The rows of a group lie close to one hidden flat surface of 13 dimensions, which passes through zero. Surfaces can cross.
(in the rows, 128 means zero)
Known rows, each followed by its group:
[142 142 123 126 149 135 114  84 113 141  97 122  98 144  87 105 109 144] => Q799
[ 79 152  91 173 118 143 100 139  49 138 198 155 131 215  84 102 127 113] => Q209
[142 174  83 142 141 141 118 111 136 117  95 134 150 144 155  55 144 154] => Q248
[101 124  91  98 158 143 142 136 125 112 119 102  98 171 116 100 126 117] => Q437
[102 110 137 126 103 106 107 114  91 142 106 102 142 133  71 146 116  97] => Q799
[190 143  89 155 123 129 166 143 128 138 114  62 142 137 108 130 113 100] => Q284
[ 81 140 107 107 104 153  70 133 111 132  80 109 141 162 162 115 112 116] => Q534
[ 80 110 102 103 127 150 104  93 125 114 125 136 140 138 120 119 125  89] => Q209
[112 125 168  88 166 105 109 116 137 141  98 120 102 123 111 140 132 139] => Q284
[ 94 123 124 193 137 112 224 167 128 109 183 150 163 165 131  89 174 165] => Q799
[ 68 113 156 155 114 151 148  90 138 125 143 192 121 101  96 122 130 170] => Q378
[137 107  71 141  78 145 145 125 137 130 153 144 131 105 113 130 120 152] => Q248
[136 126 152 139 125 128 151 153 122 129 146 136 111 128 133 151 121 131] => Q378
[ 82 118 172 142 113 136  92 181  79 104 122 104 100 126 127  87 150 103] => Q799
[ 79 131 135  77 149  92 160  82 122 123 129 178 134 111  84 102 193 113] => Q378
[116  95  79 137 143 107  86 122 112 105 128  92 140 153 115  59 126 131] => Q248
[156  93 139 110 107 156 107 122 171  88 146 144 111  68 205 108 168 107] => Q437
[160 152 141 169 175 138 225  66 151 112 169 191 121 209 116 132 108 168] => Q437
[141 151 136 134 124 149 120  99 124 149  81 117 161  57 118 146  88  93] => Q437
[175 148 165 152 129 116 140 149 133 103 188 183 105 178 129 182  79 169] => Q799
[159 136 108 110 142 122  32 156 115 118 131  87  81 131 104 104 104 118] => Q799
[142 119 113 146 144 142 112 107 147 136 122 115 112  90 105  90 137 147] => Q534
[114  82 145 113 101 126 123  77 127 101 165 177  85 117  38 159  94 131] => Q534
[139 126 146 127 182 108  92 175 148 118 182 121  91 136 140  96 185 138] => Q799
[148 105 196 142  74 102 117 137 101 110 128 104 108 122  79 154 138  89] => Q248
[ 94 105 147 101 153 114 123 116 142 142 119 124 124  97 117 127 162 127] => Q534
[122 106 119 115 140 122 105 110  97 163 129  79 100 157  56 163  98  87] => Q248
[120 141  30 111 115 125  95 126 125 109 137 130 132 167  97  81 130 148] => Q437
[180 145 149 166  59 122 120 108 102 127 117 137 112 101  65 107 148 132] => Q209
[142 168 120 124 160 144 181 155 133 138 172 169 123  95 148 139 149 123] => Q378
[136 135 117 138 166 155 188 113 164 156 129 142 131  73 160 102 168 156] => Q437
[102 115 145 164 112 143 150 156 104 136 148 147 145  96 151 149  99 138] => Q378
[137 196 105 142 143 167 126 189 140 162 170 125 135 146 160 155 155 107] => Q534
[199 115 128 117 119  94 152 112 186 127 106 102 148 111 135 171 117 139] => Q209
[ 64 128 147  91 127 145 161 104  98 143  67 122 129 112 130 119 145  93] => Q534
[184 155 129  97  93  93 124 167 135 109 179 177 118 132 173 122 219 130] => Q534
[156 118 126 135  89 108 215  96 181  93 108 157 143 163 127 131 137 191] => Q799
[133 140 126 127 123  85 143 159  83 122  98 103 155  82  80 126  96  99] => Q284
[115 159 141 148 170 120 137 132 146 129 145 176 148 143 172 103 149 180] => Q437
[ 87 116 162 133  99 179 143 171  87 101 124 126  72 126 159 100 144 111] => Q437
[168 114  97 176 140 148 166 125 146 163 139  87 128 134 104 156  76 152] => Q534
[194 165 110 128  98 127 153 148 146 131 163 140 133 156 155 157 164 117] => Q378
[111 101 102 124 102 135 104 119 106 151 104 102 133  83 113 110 131 122] => Q799
[128 162 103 179 175 112 191 126 149 150 153 113 158 147  60  96 164 143] => Q284
[164  89  93 125 109 112 118 161 137 134 146  70 149 138 165 156 129  92] => Q209
[110  86 107 111  96 107 121  76 120  59 166 183 137 112  67  97 132  99] => Q378
[134 123 159 119  72 117 116 128  35 179  82 139  80 121 119 134 110 180] => Q284
[ 70 103 148 160  93 163 103 133 156 109 117 127 146 142 159 125 124 143] => Q378
[124  96 156 141 122 132 127 165 105 111 108 107  96  98 133 133  66 160] => Q437
[142 144 185 116 165 119 176  36 164 163  78 156 126 177 150 137 161 176] => Q437
[123 111 150 108 108  87 129 111 118 171 127 111 118 152  68 176 158 126] => Q437
[158 101 179 100 139 136 166 102 156 151 134 148  43  60  78 164 135 161] => Q799
[146 173 142 145 129 114 130 157 182 168 124 137 152 195 193 154 167 213] => Q209
[155 156 137 131 168 107 132 134 142 110 153 116 176 100 129 133 150  45] => Q534
[115 124 127 120 178  74 124 138 119 103 127 109 173 148 107 135  87 100] => Q209
[184  41 102 158  21 135 178  86 147 147 130 117 142 116 161 167 118 166] => Q284
[ 89  76 165 127 143 119 145 106 133 111 118 106 115 132  95 140 109 117] => Q284
[131  96 150 123 118 141 124 116 145  92 105 141 100 133 161 125  81 172] => Q284
[ 76 137 222 188  38 128 152 113  98 130 100 178 165 146 112 173 120 149] => Q284
[139 137 144  83 123 116 119 105 111 185 101 118 107 104 109 161 161 112] => Q284
[126 145 155 129 175 117  81  62  85 143 111 141 158 201 151 139  80  96] => Q248
[ 95 127 124 125 143 132 165 111 128 137 153 155 156 120 111 170 105  99] => Q248
[133 133 130  81 136 111 105  69 155 124  93 144 130 162 125 142 120 138] => Q437
[185 121 113 124 119 157 140 147 120 166 136 101  68 126 163 130 145 154] => Q284
[171 145 123 136 130 160 119 118 142 105  52  69  98 162 142  93  85 141] => Q284
[167 120 119 149 202 163 131  95 104 117 172 146  73 159 127 106  58 146] => Q248
[101 134  93 144  93 130 119  85  66 138  85 143 186 119 117 113  76 110] => Q378
[ 42 122 158 155 178 163  56 114 216 123 172 150 151 131 104 161 115 132] => Q378
[168 148 132 151 101 114 111 138 133 150 188 151 116 150  90 165 147 138] => Q534
[150 119 132 145 155 109 131 102 138  70 155 141 133 128  93  82 132 109] => Q248
[123  83  97 107  97 109  70 142 154  85 108 115 144 113 182  80 136 159] => Q248
[ 96  75 149 114 102 170 149 113 107 125  95 134  91  88 170 122 106 144] => Q284
[152 161 155 173  87 146 133  65 100 135  97 161 141 119  83 134  85 135] => Q534
[ 87 141 139 116 200 115 116 167 144 107 184 151 171 144 178 147 129  91] => Q248
[124 111 126 108 162 120  92 145 168 152 142  91 124  91 138 126 180 115] => Q378
[142 106 105 121 152  86 117 165 153 133 138 108 166 167 188 163  92 166] => Q799
[ 68  40 127 104 135 100 150  95 184 135 146 133 155 136 139 162 149 159] => Q209
[ 86 181 190 133 147 120 133  86 110 169 116 176 150 130  81 155 151 115] => Q437
[119 143  88 131 126 146 125 111 124 141 125 135 121 133 102 105 128 151] => Q248
[ 94 143 149  94 124 119  76 172 145 135 156 156 101 107 114 147 176 137] => Q248
[105 106 109 114 111 100  73 133 135 120 155 150 120 130 129  78 196 167] => Q437
[ 89 117 138  97 143 124  92 139 120  69 104 162 125 130 181  88  94 155] => Q378
[128 140  90 134  93 113 166 102 135 138  87 128 168 153 109 134 109 164] => Q799
[177 144 125 104  78 109 147 112 174 107  80 117 125 120  85 155 121 141] => Q248
[ 74 151 102 110 120 157 105  78 168  97 139 207 164 123 138 114 145 121] => Q209
[168  90 126 116 101  85 106 157  77 154 148 130 113 118 170 155 106 156] => Q209
[114 132 171 175 138 122 137 126 126 115 134 154 195  93 146 150  85 113] => Q534
[156 142 113 162 107 130 155 153 134 106 143 130 161  74 141 105 146 109] => Q209
[130  84 148 160 129 124 153  49 133  68 159 156 121 170  98  56 171 110] => Q799
[135 104 135 167 165 132 172  99 114 148 175 149 151 153 160 162  79 139] => Q799
[181 175 103 189  93 175  64  90 170 176 106 104 141 171 106 164  77 164] => Q378
[145 136 118 140  77 163 162  97 103 128  80 138 117 120 141 103 112 151] => Q534
[174 135 108 171 156 128  19 161 166 142 157  50 149 113 120 123 124  90] => Q534
[133 153 149 119 146 165 156 106 172 126 123 113 104 147  86 165 128  83] => Q209
[ 97  94  81 135 109 134 185  78 126  69 103 167 166 147 145  91  71 160] => Q378
[141 115 163 153 116 159 194 133 182  97  74 112 119 121 165 140  86 172] => Q209
[164 128 106 150  76 109 124 127 123 131 100  89 158 110 105 109 143 121] => Q284
[134  59  81 107  66 111  85  67 147 146  97  89 139 121 115 101 174 134] => Q209

New rows. What belongs after each?
[ 85 125 157 104 180 123 159  99 150 117 101 128 171 165 178 134 137  93] => Q799
[146  83 141 187  89 172 194 110  86 114 111 122 112  91 157  81 107 139] => Q248
[143 116 147 113 138  93 107  87 159  79 137 177 135 127 117 118 121 150] => Q248
[ 92 188 179 179  75 125  98 139 103  94  93 173 169 100 110  69 167 137] => Q209
[160 109 127 178  98 129  74 124 141 134 166 120 131  86  96 114 141 134] => Q534
[115 101 128 159 158 134 124 110 153 158 111  90 119 134  95 128  95 177] => Q378
[104  94 123 145 154 145 190 132 136 109 186 142 110 106 109 101 162 115] => Q437
[103 123 164 129  77 141 135 137 104  93 103 177 116 136 180 117 115 168] => Q378
[147  99  78 137 156 126 146  74 127 191 143 115 145 106 107 142 108 139] => Q799
[169 124 125 124 125 104  94 185 102  84 115  96 106 109 135 103  88 130] => Q284
[174 123 100 114 150 110 164 121 142 108 147 104 134 113 111 112 154  78] => Q534
[113 106 135 123 104 159 122 146 144  53 134 120 118 153 153 120 113  79] => Q378
[153 167 111 133 170 195 105 133 156 140 121 132  91  73 150 108 101 146] => Q378
[ 90 191  74 100 132 157 147 211 149 143 124  82  97 125  37 156 135 101] => Q248
[131 138 136 134 128 156 125 133 146 138  92  98  98 172 146 117 130 157] => Q209
[143 111 116 142 189 125 145 160 131 102 176 121 123 157 136 148  53 131] => Q799
[141 136 113 132 206 121 143  96 186 156 128 130 133 108 111 122 121 176] => Q534
[100 114 119 114 202  88 140 141 143  91  91  88 151 129 109 100  83 132] => Q284
[ 67 140 180 146 113 107  77 121 177  81 128 152 159 192  95 131 153 135] => Q209
[156 124 121 163  67 130 107 120  97 133 157 170 152 143 155 162  80 153] => Q799
[165 137 143 114 101 112  99 143 114 156 153 163 109 111 155 157 148 154] => Q209
[165  68 160 154  64 103 123  90  93 140 124  88 119 112  82 125 156  90] => Q248
[137 141 178 111  69 123 239 137  97  96 156 177 129 159 127 200 146  60] => Q378
[147  76 131 173 125 120 104 122 133 108 148  83 147  92  92 129  85  97] => Q534
[155 144 175 104 163 138 148  94 152  86 111 160  90 120 106 143  87 122] => Q248
[119 140 122 147 112 140  95 139 105 123 150 137 102 156  91 119 116 135] => Q534
[120 105 113 142 155 121 128 132  99 181 181 112 106 155  85 155 119 131] => Q248
[ 68  67 124 114 185  65 107 119  89 100 158 155 135 133  88  94  94 158] => Q209
[ 97 113 210 126 144 112 176  88 112 152 122 143 147  92 115 160 164  81] => Q248
[119 117 114 134 167 105 107 102 102 192 175 103 129 142  65 129 178  91] => Q248
[140  91 185 154 110 139 152 132 125  97 109 110  82 149 176  65 186 151] => Q799
[174 132 175 140  72 119 108 117 168 149 144 142 123 166 141 200 156 142] => Q284
[158  99 125 171 143 143 157  93  93 168 167 117 139 126 149 120 140  95] => Q248
[141  89 144 193 126 108 217 135  76 116 120  91 139 104  98  75 126 125] => Q534
[152 148 137 151 124 127 122  93 122 149 110 132 121 128 106  95 154 149] => Q437
[ 91 109  72  95 163 121  97 148 162 118 158 116 143 148 146 121 139 122] => Q534
[164 123 131 166 156  98 106 125 129 111 142 108 135  96  99  63 158 132] => Q534
[ 92 136 138 125 161 135 112 163 129 119 121 133 144  81 160 120 117 123] => Q437
[147 102 114 134  47 121 136 130 125  98  97 119 137 127 125 138  92 143] => Q799
[118 146 145 124 196 124 152 172 130  98 149 116 135 120 132 142  98  81] => Q209
[150 174 153 151 160 130 158 182 166 126 167 131 135 155 151 163 136 133] => Q209
[169 153 151 116 147 155 133 214 106 156 137  95  56  98 179 134 144 128] => Q284
[164 132 121 148  56 107 123 185 125 175 136  93 133 114 140 153 181 149] => Q799
[155 182 109 157 146 195 175 153 160 116 124  82 107 190 133 121 137  88] => Q378
[111 149 154 112  99 165 112 133 101 168 108 137 107 114 147 168 125 113] => Q248
[153 141 144 121 131 129 169 154 159 136 145 125 138 109 149 177 142 103] => Q248
[157 176 172  99 154 120 138 170 172  91 124 119  98 170 135 149 151 109] => Q799
[102 108 176 124 116 110 200 137 102 170  88 110 134 151 148 182 115 145] => Q534
[122 149 113  97 140 116  80 173 125 131 102  54 138 136 123 127 146  59] => Q799
[130  77 117  96 124 117 143 128 115 156 171 146 124  89 155 176 122 115] => Q209
[179 184  95 112  65 127  97 140 150  89 112 123 101 126  57 119 139 116] => Q799
[125 135 199 139 164 123 151 136 135 144 164 133 116 104 114 154 177  88] => Q437
[100 122  89 167 108 177 182 100  93 118  95 103 167 169 140 122  61  93] => Q284
[169 161 162 130 139 147 143 134 164  78 111 147 108  81 123 125 102 122] => Q209
[151  79  88  94  83 115 112  75 164 130 121 126 131  87  99 143 135 129] => Q248
[ 99 136 146 146 113 158 162 115  90  82  95 157 145  95 152  92  92 104] => Q534
[200  79 160 130  97 133 116 125 153  91 134 107 101  91 161 153  98 106] => Q437
[163 144  89 123 159 116  83 145 111 177 173 105  82 205 107 118 159 154] => Q209
[172  84 101 103 124 117 156 153 128 147 113  88 127  60 191 132 131 130] => Q378
[114 142 104 156 149  90  76 154 106 123 190 163 130 153  69 108 118 172] => Q799
[112 145 160 104 108 130 117 131 117 120 139 156 117 164 129 175 126 101] => Q437
[ 62 103 158 142 122 136  97 163 138 100  79 112 127 130 186  63 154 179] => Q209
[111 107 124 149  99  86 139 124 126 114 119 139 173  85  89 102 142 145] => Q284
[125 109 132 129  86 132 110 135 105 129 138 105 108 117  74 145 130  86] => Q248
[ 83 146 131 159  96 117 150 181  99  99 131 113 166 156  95 132 115  93] => Q248
[121 180 138 149 136 162 187 169 110 184 135 120 137 134 156 168 138 110] => Q248
[158 145 163 149 103 184 151 124 136 139 131 108  74 109 101 137 159  89] => Q284
[109 186 106 147 187 175 166 105 134 159 124 124 136 215 135 132 112 115] => Q284
[185  83 116 120 174  88  81 113 189  76 142 118 125 134 162  98  98 172] => Q437
[137 101 104 160 101 111 124 150 123 102 182 130 146 167 145 103 156 133] => Q437
[ 91  86 106 140  57 148 178 144 107 123 135 157 131 114 156 138 119 159] => Q437
[119 150 136 130 112 145  84 129  94 130 105 130 100 154 116 119 109 136] => Q248
[142  87 166 139  39 112 103 100 162  75 113 159 154 109 138 162 101 143] => Q284
[127 117 176  70 154 162 116 102 192  64 106 176  82  81 169 153  79 134] => Q284
[ 95 100 135 101 138 107  82  89 104 114 112 123  97  90  49  78 148 111] => Q284
[104 132 143 162  68 173 138 118  89  58 127 161 118 160 109 115  74 101] => Q378
[140  97  97 123  38 119 169 176 162  92 139  97 137  88  69 182 118 101] => Q248
[153 126 100 143 146 132 103 129 129 109 165 122 153 124 165  89 153  86] => Q248
[119 127 122 102 178 129 101 146 121 122 117 123 121  86 154 107  99 125] => Q378
[ 91 169 113 134 145 121  91 171 125 120 147 163 151 167 166 106 136 171] => Q248
[ 98 144 161 137 126 139 153 126 108 125 107 163 108 144 133 108 124 177] => Q378
[135 132 130 130  79 157 137 135 101 137 147 145  69 109  98 106 179 130] => Q534
[ 94 166 155 115  76 196  93 124 157  91 127 176 137 144 180 168 124  78] => Q209
[146 138 125 110 118  86  68 135 139  76 109 106 130 199  99 110 116 124] => Q799
[115 119  89 131 109 149 101 115 114 101 127 151 135 101 132  97  86 139] => Q799
[137 146  62 181 143 140 102 148  97  89 152  86 155 166 104  49 119  77] => Q437
[127  83 130 121 149  84 163 136 158 145 165 112 148 144 140 159 160 136] => Q437
[ 79 181 119 118 117 132 106 148 107 103  79 150 150 153 121 121  86 142] => Q799
[129 149 145 127 158 127 108  82 164 103  93 120 113 161  66 104 120 133] => Q284
[125 149  88 136 110 139 112 138 119 120 138 168 142 113 125 127  80 161] => Q799
[153 144  97 114  78  92  74 179 103 130 148 151 174 108 215 110 181 124] => Q378
[148 112  95 129 173 133 104 140 148 154 155 111 106  53 124  95 147 145] => Q378
